The same things were measured in two ways. Each way mixes the same 10 hidden numbers, adds some noise and spreads widely along 7 directions of its own, which tell nothing about the thing.
Some things both ways: the first way, then the second way.
-1.32  0.69 -1.21 -0.11 -2.48  3.77  0.74 -0.23  3.44  1.84  0.46 -1.63 -2.30  1.34 -0.99  0.47  2.86 -0.66  0.54 -4.66 -1.95 -0.29  2.23  1.07  0.61
-3.30  1.93 -3.74 -2.51  0.87 -2.73 -1.23 -5.82  1.73  0.46  0.36 -0.06 -5.35  3.04 -1.74 -1.95  0.58  1.72  2.01  0.79  0.95  1.15 -3.83 -3.10 -3.72

-1.04 -0.02 -2.73 -0.71 -3.93 -2.39 -0.19 -0.46  1.20  1.19 -1.03  4.07  4.17 -0.19  1.25 -2.83 -2.15  0.71 -2.09 -3.38  2.02 -2.81  0.71 -0.08 -0.05
-1.16  1.49 -0.76 -0.32 -1.14 -2.15 -1.36 -1.87  1.59  1.24 -0.61 -0.87 -0.55  1.43 -0.84  0.27 -0.04 -1.20 -1.14 -1.42  1.42 -3.13 -1.08 -0.90 -1.45

 0.46  0.62  2.03  1.87 -0.06  1.13  2.91 -1.95  2.93  2.41  0.11  1.80 -1.55 -3.08 -0.89 -1.26 -2.00 -1.08 -3.54 -2.50 -0.79 -1.46 -0.46  0.72 -4.39
 0.02  0.33  1.30  0.41 -1.45 -1.61 -0.96 -0.34  0.06  0.62  0.61  0.54 -0.63  2.34 -2.28 -0.52 -2.18 -0.96 -1.34 -1.21  1.47 -1.95  0.18 -1.69 -2.11

-0.48 -0.86 -0.41  1.10  1.25 -0.54 -0.19 -1.25 -0.75  0.00  1.86 -1.61 -2.04 -0.46 -1.60 -1.98 -2.67 -0.15 -3.44  1.77  0.18  1.20 -1.96  2.25  0.47
-4.67  1.14  1.93 -1.59  0.21  1.57  0.77 -1.58 -0.76  1.97  0.71  0.17 -4.65  1.71 -3.52 -1.61 -1.56 -1.27  4.78  0.72  0.31  2.48 -1.72 -3.59 -1.13

 0.22 -0.07  1.46  1.95  2.23  0.03 -0.46 -0.90 -1.91 -0.33 -0.44 -1.76 -1.59 -0.04 -0.62  2.04  0.72 -0.31  0.77  1.76 -1.25  1.67 -0.74  1.07  0.50
-4.03  3.41  0.16 -2.30  0.01  2.88  0.11 -0.96  1.20  1.82 -0.01  1.64  0.85  2.51 -2.25  2.25  0.31 -1.08  0.94  0.14 -0.34  0.61 -0.71 -0.13 -1.24

 2.11  0.41  1.82  0.85  2.81  1.01 -0.89  2.82 -0.90 -1.80  0.68  0.36 -0.08 -0.85 -0.90 -3.25 -2.37  0.26  1.47  2.75  1.31 -0.08 -1.93 -1.14 -1.73
-4.34  0.91  0.54  0.38 -0.92 -2.53 -4.42  0.31  1.88  4.42 -0.87  1.40  2.37 -0.49 -0.63  1.12  2.21  1.67 -0.78 -2.59  1.40 -4.44 -2.19  2.91  2.80

 0.00  2.14  3.11  1.71  6.91 -0.07  1.46  2.38 -1.23  2.20 -1.00 -0.50 -3.23 -3.34  0.11 -1.54  1.56 -2.34 -0.61 -2.61 -3.32  0.49  3.27 -0.69 -5.65
-1.28  2.73 -5.14  1.91 -1.60  2.22  1.25 -0.14 -0.38  2.77  0.89  1.62 -2.07  1.13 -0.47  2.08 -5.24  1.55 -2.50  0.12 -2.84 -0.03 -1.11 -1.51  1.38

-3.50 -1.42 -2.92 -3.88  0.72 -1.17  3.78 -2.77  1.31  1.71  1.20 -2.22 -1.05  1.63 -2.74 -1.35 -3.64  2.30 -5.06 -0.33  1.49 -0.31 -1.80 -0.97  3.13
-2.76  0.85 -1.86  0.69 -0.57  1.91  3.84  0.35  1.08  2.13  0.34 -0.03 -1.15 -0.48 -1.06  1.94 -0.95  0.60 -1.38 -2.45 -3.41 -0.36 -1.61 -3.41 -0.36

-0.72 -0.52 -0.78 -0.88  0.81 -0.13  2.12 -2.83 -1.63  0.60  0.33 -0.15 -0.56  0.31  0.56  2.49 -1.66  1.20  0.37  1.76 -1.94  0.96 -1.00  0.44  1.94
 0.05  0.41  0.18 -0.90 -0.31 -1.02  2.60 -0.03  1.94  1.68  1.87 -0.52  0.54 -0.22  0.89  2.14  1.86 -0.19  0.45 -1.15 -1.45 -1.39 -1.19 -0.73  0.74

 1.96  0.64 -1.49  1.30 -0.84 -1.06 -0.76  0.81  2.21 -0.88 -0.67  1.48  2.09  0.60 -0.73 -3.24 -1.43 -0.22 -0.41 -0.68  1.49 -0.46 -1.68 -0.89 -0.25
-5.23  3.59  1.15  0.23 -0.48  0.12  0.67 -0.62  1.46 -0.19 -2.45  3.85  2.29  0.50 -3.02  2.09  1.16  0.51 -2.47 -0.55  0.57  1.95  0.32 -2.89 -3.76

 1.78  2.58 -0.83  0.87 -6.13  0.60 -3.53  3.11  1.92  0.64 -0.07  1.80  1.56 -0.74  0.78  0.80  4.90 -2.45  3.94 -2.25 -0.30  0.24 -0.56  2.19  2.07
-3.70  1.06 -0.30  0.22  0.36 -0.48  1.59 -0.07 -0.19  1.44 -0.42 -1.17 -1.48 -0.77 -1.38 -1.06  1.39  0.62  0.34  1.48  1.19  4.19 -2.27 -2.38 -4.80

 0.14 -1.89 -2.96 -3.56  1.53 -5.53  2.04  1.21  0.80 -4.02  0.35 -1.38  0.93 -0.70  2.23 -0.40  3.02  1.17 -0.59 -2.22 -2.15  0.89  3.22 -2.36  4.12
-0.71 -1.00  0.01 -1.02 -1.20 -0.22 -0.59 -2.11  1.02  2.07  0.52 -1.22 -0.57 -0.61  0.88 -1.06  2.25  2.01  3.04 -0.61 -0.59 -2.57 -2.20  0.84  1.98

-0.80  0.52  1.68  1.70  1.09  1.96 -1.70  1.81 -1.17  0.52 -1.65  0.55  0.52  1.42  0.17 -0.79  0.52 -0.08  2.94 -0.33 -0.38 -0.27  0.63 -0.27 -1.75
-2.86  3.94 -2.93  0.70 -1.09  1.66  2.53  0.44  0.13  1.16 -0.59  0.63 -0.97  1.61  0.84  2.83 -0.22  0.71 -0.52  2.62  0.32 -1.61 -0.72  0.43  1.89

 1.05  1.30  1.99 -0.65 -4.64  3.15 -3.01  2.34  0.80 -0.51  3.25  1.20  0.77  0.31 -1.65 -1.71  1.21 -3.15  0.55 -0.44 -0.55 -0.16 -1.21 -1.01 -2.82
-1.73 -1.51 -1.49  2.96 -1.92  1.31  0.46  2.37 -3.03  3.40  1.32 -2.04 -0.40  0.12 -2.36  0.37 -4.71 -1.20 -4.05 -1.51  0.23  0.70 -0.75 -0.18 -3.82

-2.52  0.71 -3.38  0.29  0.51 -2.61  0.99  1.15  1.56  3.79 -3.78 -0.91 -1.50 -0.30  1.00 -1.40  2.50  0.83 -1.99 -3.27 -0.69 -2.90  2.34  0.73  0.49
-3.95  4.33 -2.43 -0.54  0.38  1.44  1.84 -2.23  1.79  1.65 -0.60  0.24 -2.71  1.55 -1.22  1.82 -1.51 -2.16  0.87  2.15  0.93  0.18 -1.47 -1.54  1.00

 0.10 -0.22  1.69  2.14  0.12  0.70 -1.95 -0.75 -2.54 -0.59  0.64 -1.79 -0.69  0.18 -1.49  2.50  1.94 -2.30 -0.40  1.26 -2.69  2.28 -1.80  0.98  0.60
-1.89  1.03  2.78 -0.67 -0.64  3.01  1.78 -0.90 -0.01 -0.51 -0.94 -0.42  1.72  1.60 -1.98 -0.50  0.38 -2.68  1.33  2.56  2.89  1.16  1.13 -0.03 -3.73

-1.89 -0.03  3.11 -0.07  0.34  1.23 -0.78  1.39  0.99 -0.12  1.51 -2.56 -3.79 -0.65 -2.09 -0.48  1.85 -1.20 -0.40  1.65 -0.14  1.62 -2.14  0.30 -0.85
 1.48 -0.05  1.94 -0.01 -0.13 -1.60  2.67 -1.38  0.77 -1.18 -0.53 -0.68  1.45 -2.58  0.88 -0.13  3.91 -0.43  1.38  2.84  4.69 -0.60 -1.09  1.22 -0.83

 0.47  0.15  2.69  3.59 -1.11 -2.13 -2.03  2.51  3.14 -1.36 -4.81  2.17  1.10 -2.13  1.38 -2.80  2.96  0.77  1.16 -1.70  2.80 -2.89  0.68 -0.94 -2.73
-2.46 -1.66 -3.35  1.32 -3.08  0.60 -0.96  1.84 -3.46  1.80  0.46 -1.33 -2.69  1.90 -1.41  0.36 -3.50 -0.40 -1.70 -1.21 -0.83 -3.25 -1.44  0.08  0.24

-1.15 -0.55 -2.24 -2.80  1.01 -0.82  3.55  1.38  0.39 -1.70 -1.11  0.91  1.92  0.98  3.09 -3.46 -0.19  2.35  0.81 -3.12 -4.18 -2.78  5.26 -4.77 -0.72
 0.84  0.99 -4.58  2.38 -2.69  0.97  0.57  0.62 -0.20  2.22  1.40  2.12  1.99  1.57  1.11  4.18 -4.12 -0.15 -3.57 -1.32 -1.23 -5.67  0.41  2.38  4.34

 2.43 -0.03 -1.69  0.22 -3.92 -2.16 -2.64  2.52  3.79 -1.03  0.67  2.69  2.30 -0.56  0.66 -2.40  0.48 -0.88  0.50 -1.47  4.05 -1.48 -0.78  1.05 -0.27
-3.57  4.07  1.87  0.79  0.51 -2.66  2.67  0.84  2.80  0.57 -1.48 -0.87 -2.00 -0.03 -0.66  0.25  2.71  2.28 -1.68  1.40 -0.24  2.28 -0.97 -4.31 -2.52

-0.16  2.06  1.80  0.51  0.37 -0.10  3.62 -1.15  4.07  3.18 -2.15  1.14 -3.24 -2.88 -1.95  0.56 -0.30 -0.14 -3.27 -2.42 -0.69 -1.53 -0.96  0.24 -2.48
-1.83  1.41  2.94 -0.15 -1.90 -0.39  0.13  3.50  0.81 -0.19 -3.04 -1.45  2.77 -1.81 -0.45  1.06  3.67 -2.12 -1.51  0.68  1.67 -1.60 -0.27 -0.03 -0.70

 1.71  2.21  1.30  1.89 -2.06  0.58 -4.90  3.33 -0.30 -1.96  0.25 -1.02 -1.71 -0.45 -0.56 -0.66  3.89 -1.83  3.26  2.39  0.68  1.55 -1.07  0.90  0.03
-1.61  2.69  0.16 -0.45  0.69 -1.01  2.05 -1.08  3.82  0.23 -0.86  1.15  2.38 -1.36  0.20  2.60  2.62 -1.31 -0.84  1.26  1.77 -0.84 -0.97  0.14  0.80

 1.48  0.06 -0.90  0.94 -2.25  2.34  2.02 -0.74  3.39  1.98  0.05  1.82  2.03  0.35  0.18 -1.54 -1.86  0.11  0.68 -1.87  1.61 -1.95 -2.31 -1.49 -1.74
-3.67  3.75 -0.56 -0.71  0.31  0.29  2.22 -1.66  1.21  1.74  1.20  2.33  0.51  3.18 -0.72  3.67  0.88  1.68 -1.00 -0.91 -0.66 -0.16 -0.06 -0.83 -1.48

-2.88 -1.14 -2.07 -2.07  1.14 -2.73  0.88 -0.98 -4.25  1.24 -1.02 -0.70  0.73  0.98 -0.32  0.95 -1.94  1.21 -3.21  1.57 -2.27 -1.15 -0.30 -0.32  2.55
-2.36  0.55  1.33 -0.41 -0.88  2.48 -0.47  0.64 -1.24  1.28 -0.68 -1.61 -0.75 -0.93 -3.19 -0.59 -1.64 -2.94 -0.08  1.59  1.42  3.39 -1.30 -1.02 -3.45

-0.59 -1.57 -1.34 -0.74 -2.31 -0.75 -0.08 -1.92 -0.36 -1.89  0.02  0.40  1.66  2.21 -0.87 -0.02 -2.76  2.33 -0.78  2.44  0.26 -0.05 -2.47 -0.31  3.46
 2.35 -0.92  0.90  0.81 -0.71 -0.85  4.39 -1.63  0.94 -1.94  1.44  2.06 -0.96 -0.37 -1.25  0.31 -1.49  0.64 -0.64 -0.38 -0.10 -0.53  0.08 -3.31 -0.46

 1.42  0.85  0.43  0.29 -0.03  2.72 -3.63  1.93 -4.01 -3.07 -0.34 -2.21 -1.00  3.93 -0.91  2.81  2.06  0.26  5.35  4.62 -2.03  1.42 -0.16 -0.80  2.65
-1.97  2.33 -3.19 -0.47  0.64 -2.06 -2.02 -2.86  5.15  2.37  0.38  3.82  3.20  0.39 -2.01  3.66 -0.55  0.88 -5.22 -3.55 -0.59 -2.45 -2.27  0.72  0.06

 1.58  2.85  1.78 -0.01 -2.66  3.50 -0.79  0.33  0.34 -1.52  2.34  0.03  0.40  0.27 -2.76 -2.89  0.34 -2.93 -1.54 -0.70 -3.70  0.99 -0.99 -3.80 -2.89
-0.11 -3.08  0.27  2.41 -3.25  2.08  2.15  0.78 -1.36 -0.24 -0.27 -2.13  2.41 -0.76  0.22  1.05 -1.11 -3.14 -1.08 -0.18  0.49 -3.75  1.51  1.37  0.43

-0.92  0.73  3.05  2.03  1.86  2.51 -1.67  0.88 -2.98 -2.67  0.95 -1.51 -1.19  0.15 -0.67 -2.06 -0.20 -0.37  1.32  2.15 -3.76  2.74 -0.25 -0.48 -0.65
-0.46 -0.26 -0.05  0.06 -0.97 -1.25  3.70  1.25  1.75 -1.15 -1.09 -0.96  1.87 -1.14  1.49  1.83  3.76 -2.03 -0.04  0.85  2.03 -4.46 -0.82  0.41  1.40

Other things, the second way, with their names:
J_60: -2.51  0.79  0.54 -0.99 -0.61 -1.65 -1.07 -1.76  1.79  0.76 -1.41 -1.29 -2.17 -0.87  0.02 -1.60  2.48 -0.10  3.54  2.57  1.86 -1.19 -2.41 -0.12  2.18
J_752:  0.35  4.99  0.66 -2.35  0.47  0.63  2.89 -0.99  1.86 -0.69  0.48  1.14 -0.75  1.11  0.62  2.21  1.40 -1.51  2.28  4.64  1.21  2.03 -0.22 -1.06  0.76
J_257: -1.68  0.67 -2.53 -1.36  0.68 -2.08  1.69 -2.72  2.18  0.43  1.46  3.13 -0.83  1.22 -2.53  2.85 -0.76 -0.40 -1.68 -3.61 -0.61 -1.90 -2.45 -2.67 -0.86
J_94: -1.27  0.15 -1.40  0.68 -1.59 -3.69 -2.46 -0.51  0.60 -0.38 -0.79  0.58 -1.96  0.58 -1.07 -1.91 -0.33  2.33 -1.81  0.76  0.19 -0.22 -1.77 -2.08 -1.38
J_524: -0.98  1.02 -2.41 -1.35 -0.81 -0.63 -0.91 -0.78  1.59  1.79  1.65  0.50 -1.03  2.55 -0.46  1.00 -0.82  1.23 -0.57 -1.00 -2.24 -1.91 -1.86 -0.54  0.84
J_663:  0.64 -2.39  0.66  4.08 -3.88  0.57 -1.91  0.48 -1.98  0.92 -1.83 -0.32  5.89 -2.44  1.59 -0.56 -0.07 -1.35 -0.84  2.37  5.40 -4.29  1.72  5.71  1.30
J_140: -1.46  0.00  0.86  0.56 -1.60  3.43  1.10 -0.08 -0.77  2.22  0.99  2.02  1.05  0.90 -0.16 -0.40 -1.28  0.46  3.83  1.38  0.30 -1.25  0.43  0.97  2.62
J_226:  0.90  2.33  1.52 -0.62 -0.62 -2.63  2.39  0.05  2.88  0.11 -0.17  0.94  0.52 -1.12  0.44  3.39  1.97 -1.32 -0.63 -1.11  0.51 -4.38 -0.85 -1.03  3.56
J_154:  2.88 -0.14 -0.65  2.15 -1.49 -1.94  4.26  0.02  3.08  0.86  1.22  0.99  1.33 -1.71  2.20  3.37 -0.02  0.49 -1.97 -2.49 -1.11 -7.51 -0.22  0.08  6.19
J_110:  0.24  0.42 -0.19 -1.24 -1.41 -1.03 -3.04 -2.93 -0.34 -0.27 -0.97  0.37 -0.24 -1.10 -1.15 -1.06  0.15 -1.08  1.24  1.80  3.21  0.32 -1.75  0.53 -1.13
J_728: -5.33  2.45  0.98 -0.63 -1.04  2.06  1.05  3.00 -0.12  2.33 -0.42 -0.94 -0.26  3.12 -1.20  0.98  2.18  2.80 -0.95 -0.29 -2.46  0.84 -0.78 -1.09 -2.73
J_203: -4.63  0.91 -2.23 -0.68 -1.68 -0.40 -2.22  0.05  1.13  2.15 -1.29 -1.57  2.06  1.76  1.35  0.12  3.13 -0.41  0.81  0.65 -0.07 -2.11 -1.06  1.24 -0.64
J_295: -1.88  1.44  0.12  0.10  1.03 -1.76  2.71 -3.25  1.30 -1.66 -0.37  1.89 -1.05  0.56 -2.81  0.04  0.27 -0.48 -0.78  1.31  3.60  1.69 -0.96 -2.78 -4.33
J_166: -0.91  1.01  0.03  2.12 -0.46 -0.71  4.49 -1.56  2.85 -0.02 -0.74  0.92 -0.20 -0.15 -0.64  0.61 -0.60 -0.80 -0.84 -0.71  1.33 -3.91  0.22 -2.64  0.84
J_830:  0.55  0.25  2.60  1.75 -2.02  1.55  1.93  1.44 -0.02 -2.01 -1.60  1.37  4.23 -1.91 -0.69  0.79  0.12 -1.51 -2.01  2.37  1.61  1.35  1.88 -0.31 -1.62
J_401: -0.20  1.78 -0.87 -3.52  0.28 -0.38  1.50 -1.42  1.59  3.88  4.17 -0.63 -4.26  2.59 -0.31  3.04  0.36  2.23  2.12 -3.85 -4.11 -3.45 -3.49 -1.10  3.46
J_477: -0.45  1.57 -0.16 -2.03  0.79  0.14  2.29 -2.12  2.78  1.07  0.56  2.00 -0.17 -1.04 -1.72  1.81  0.69 -0.36  0.42 -2.13 -0.25 -0.72 -2.43 -2.20  0.06
J_262: -5.08  4.11  1.56 -1.84  0.22 -0.95 -1.23  1.63  1.78  3.00 -1.44 -1.16 -2.46  1.68 -0.94 -0.86  3.94  2.88  1.55  1.04  0.22  0.07 -2.74 -1.14 -0.46
J_969: -3.17  2.24 -0.49  0.18 -1.20  1.09  0.09  1.61  0.36  0.54 -0.86  0.21  3.02  2.25  0.79  1.40  1.61 -1.41 -0.20  3.31  1.95 -0.54  0.90  1.96 -0.83
J_264: -3.08  0.57 -1.33  0.02 -1.97  0.23 -2.82 -2.00 -0.65  0.64 -1.24  0.36 -1.24  2.40 -2.62 -1.12 -2.35 -1.08 -0.30 -0.25  1.22 -1.39 -0.65 -1.16 -2.45
J_909: -1.31  0.86 -2.46  0.90 -1.62 -0.81 -1.30  1.18  1.84  0.89 -1.38  2.09  4.02 -0.48  0.50  1.05  0.76  0.02 -2.60 -0.24  0.18 -2.00 -0.67  0.57  0.02
J_630: -1.35  1.80 -2.29 -0.58 -1.43 -0.49 -1.80 -1.62  1.24  2.21 -0.31 -2.54 -1.30  1.59  1.59  0.31  1.19  0.79  0.86  1.79  0.86 -3.43 -1.80  2.52  1.92
J_610: -0.54  0.76  1.96 -0.13 -1.60 -0.80 -0.41  2.26 -1.68  2.15  0.65 -0.75 -2.31 -0.02 -0.40  0.19 -0.27 -0.32  2.21  1.23  1.25 -1.91 -1.34  0.45  3.23
J_533: -3.50  0.66 -0.80  1.08 -0.79 -0.01  0.24  2.35 -0.51  3.21  1.23 -0.33  0.88  0.20 -0.83  1.56 -0.82  0.00 -2.19 -0.84 -1.29  2.10 -0.88 -0.67 -2.35
J_356: -1.76 -1.90  1.51  0.55 -2.68  1.66 -0.86  1.48 -1.73  2.69  0.23 -2.22  1.58 -0.50  0.87 -0.78  1.26  0.50  1.98  0.14 -0.22 -1.25 -0.37  1.94  0.16
J_808: -2.64  2.01 -0.58  2.15 -2.40  4.21  1.59  3.33 -0.74  2.03 -0.01 -0.50 -0.45  2.71  1.25 -1.08 -2.29  0.88  1.91  4.24 -2.01  0.09  1.55 -0.71  2.25
J_798: -2.96 -0.52 -0.86 -0.51 -0.18 -4.01 -1.00  0.36  3.38  0.82 -0.76 -0.21  2.94 -0.05 -1.32  1.26  3.44  0.37 -4.60 -4.03 -0.38 -1.85 -2.21 -1.21 -4.32
J_542: -2.85 -2.15 -0.50 -1.11 -1.86 -0.35 -1.90  1.21 -3.09 -0.08 -0.28  0.37 -1.20 -0.03 -3.06 -2.31 -1.29 -1.98  1.15 -0.22  0.44  3.07 -1.96 -3.06 -4.75
J_770: -1.08  2.77 -0.23  1.90 -1.28  1.63  5.47  0.98 -0.51  0.12  0.26 -0.94  0.41  2.62  0.78  3.95 -0.93 -2.97 -1.40  2.25  2.23 -3.49  2.07  0.57  0.73
J_707:  0.21  1.01 -1.43  1.21 -0.18 -4.27  2.93 -1.05  4.10 -1.28 -0.18  0.38  0.73  1.69 -0.31  1.69  0.64 -1.02 -4.46 -1.44  1.17 -4.85 -0.16 -2.47 -1.33
J_297: -0.28  3.23  1.22 -1.22  0.10  0.89  3.23 -2.73  2.99 -1.45 -0.69  3.15 -1.40  1.50 -0.60 -0.19  0.86  0.64  3.74  2.63  1.51 -2.08 -0.13 -2.39  2.75
J_565: -3.31  0.11 -4.23  2.20 -1.51 -2.89  0.70  2.18  0.92  2.84 -1.07 -3.17  0.47 -1.86  2.19  1.02  1.95  0.79 -3.63 -1.46 -1.67 -1.00 -2.62 -1.29 -1.71
J_515: -0.39  4.01  0.45 -1.66  0.40 -2.08  1.14 -1.56  3.97  0.62 -1.17 -1.24 -2.34 -0.08  0.53  0.89  2.93 -0.56  1.45  2.01  1.78 -3.11 -2.30 -0.75  3.08
J_358: -3.32  2.45 -1.95 -1.06  0.35 -1.26  0.15 -4.34  2.73 -0.69 -1.47  0.15 -0.71  0.83 -1.18  0.56  2.14  1.59 -1.64  0.68  0.09  2.25 -1.84 -2.18 -4.81

Some of these things the first way, each followed by its name:
-0.64  0.29 -0.70  0.09 -2.43 -0.21  0.34 -1.27  1.70 -1.51  0.12  0.44 -0.94 -0.39  0.49 -0.12  0.16  1.24  0.07 -0.69 -0.74  0.97  0.68  1.83  2.70
J_542
-0.17 -0.25 -0.73 -0.45 -0.19  3.11  2.14 -0.38  2.51  0.34  0.62 -2.61 -3.48  1.00  0.17  1.40  3.09  0.42  1.47 -1.72 -2.79 -0.28  1.99 -0.52  0.18
J_969
-2.20  0.06  0.25 -1.20  1.33 -1.14 -0.10 -0.33 -2.68 -0.09 -0.20  0.04 -0.07  1.14 -0.41 -0.61 -1.84  1.12 -1.05  1.05 -1.07  0.08  0.83 -0.42  0.28
J_110
-0.18  0.87 -0.15 -0.16 -0.70  0.17  0.01  1.26  0.65  0.76 -2.25  0.59 -0.12 -0.01  1.19  2.18  4.06 -0.77  2.10 -3.46 -1.62 -1.47  3.02 -0.66 -0.45
J_630
-0.94  0.03 -0.61  1.36 -0.43 -0.23 -0.25 -1.73 -0.32  0.57 -1.78  1.05  0.44  0.32 -0.94  0.62 -1.79  1.85 -0.35  0.23  0.79  0.16 -1.66  2.68  3.62
J_297
-2.26 -4.30  0.79 -3.74 -1.81 -0.63  2.77 -3.25  6.77 -2.62  3.41 -3.96 -6.15  1.21 -1.95  2.51  0.98  2.83 -1.60  1.43  5.83  0.75 -1.11  0.71  1.62
J_401
-0.21  0.88  1.20  0.01 -2.69  1.74 -0.52 -1.55  2.01 -0.88  0.99  0.97 -2.36  1.87 -1.76  0.75 -2.15  1.00  0.54  1.65  0.79  0.95 -1.31  1.05 -0.08
J_226
 0.11 -0.10 -0.38  2.00 -0.43 -1.70 -1.45 -0.19  0.92 -0.92 -2.33  0.11  0.15  0.95 -0.27  0.75  2.02 -0.36 -0.33 -2.37 -0.48  0.00  1.76  0.86  0.48
J_264
-0.43 -2.87 -1.09  0.60  0.18 -3.22 -0.85 -0.48  2.57 -1.96 -3.54 -0.90 -1.89  2.66  0.12  3.60  1.75  3.58  1.92  1.22  4.82 -1.59  0.35  1.94  3.35
J_94
-1.49 -1.60  1.19  3.30 -0.87  0.98 -2.80 -0.79 -0.25  0.14 -0.55 -0.90 -0.71  3.16 -0.22  1.05  0.73 -0.86  1.12  1.19  0.09  0.58 -0.94  0.82 -1.87
J_770
-0.72 -1.77 -2.74 -3.40 -1.02 -1.28  1.91 -0.61  2.01 -1.79  2.36 -1.72 -0.28  0.45 -0.76 -0.94 -0.78  1.94 -1.17  0.11  1.59  0.69 -1.08 -0.03  4.47
J_140
 1.72 -0.14 -1.73  0.97  6.35 -4.28  5.13  0.96  1.38  0.93 -3.21 -0.89 -2.75 -4.70  3.48  1.55  4.62 -0.79 -0.88 -5.46 -5.22 -0.53  6.10  0.31 -0.48
J_808
 2.41  0.89 -0.73  2.34  2.69 -3.28  1.48  1.59 -2.47 -1.85 -4.79  2.11  2.07 -2.48  5.46  1.85  3.80  0.72  3.57 -2.19 -6.29 -0.99  5.13 -1.51  0.65
J_524
 0.60 -1.12 -1.48 -0.91  0.41 -4.09  1.90  2.65  0.19 -3.45 -0.91  3.18  1.78 -1.91  4.66 -2.62  0.08  1.79  1.05 -1.54 -3.92 -1.71  4.27 -1.33 -0.08
J_610
-0.68 -1.15  1.02  4.53  0.00 -0.70 -3.20 -0.75 -1.67 -0.63 -3.23 -0.24  0.15  1.92  0.36  1.44  0.67  0.61  1.80  2.07  0.47 -0.04 -0.90  2.07  0.60
J_707
-2.32 -1.45 -2.92 -2.06 -0.43 -1.27 -1.17 -0.49 -3.26 -0.66  0.05 -0.08  2.14  2.52 -1.02 -2.18 -4.73  3.30 -1.19  2.82  2.43 -0.97 -1.34  0.16  4.03
J_60
-0.58 -0.24 -0.47  0.33  1.99  0.58  0.04 -0.42 -0.90  1.24 -0.70 -2.46 -0.74  1.88 -1.82  0.00  0.44 -0.91 -1.18 -0.47 -0.36 -0.14 -0.57 -1.80 -0.37
J_358
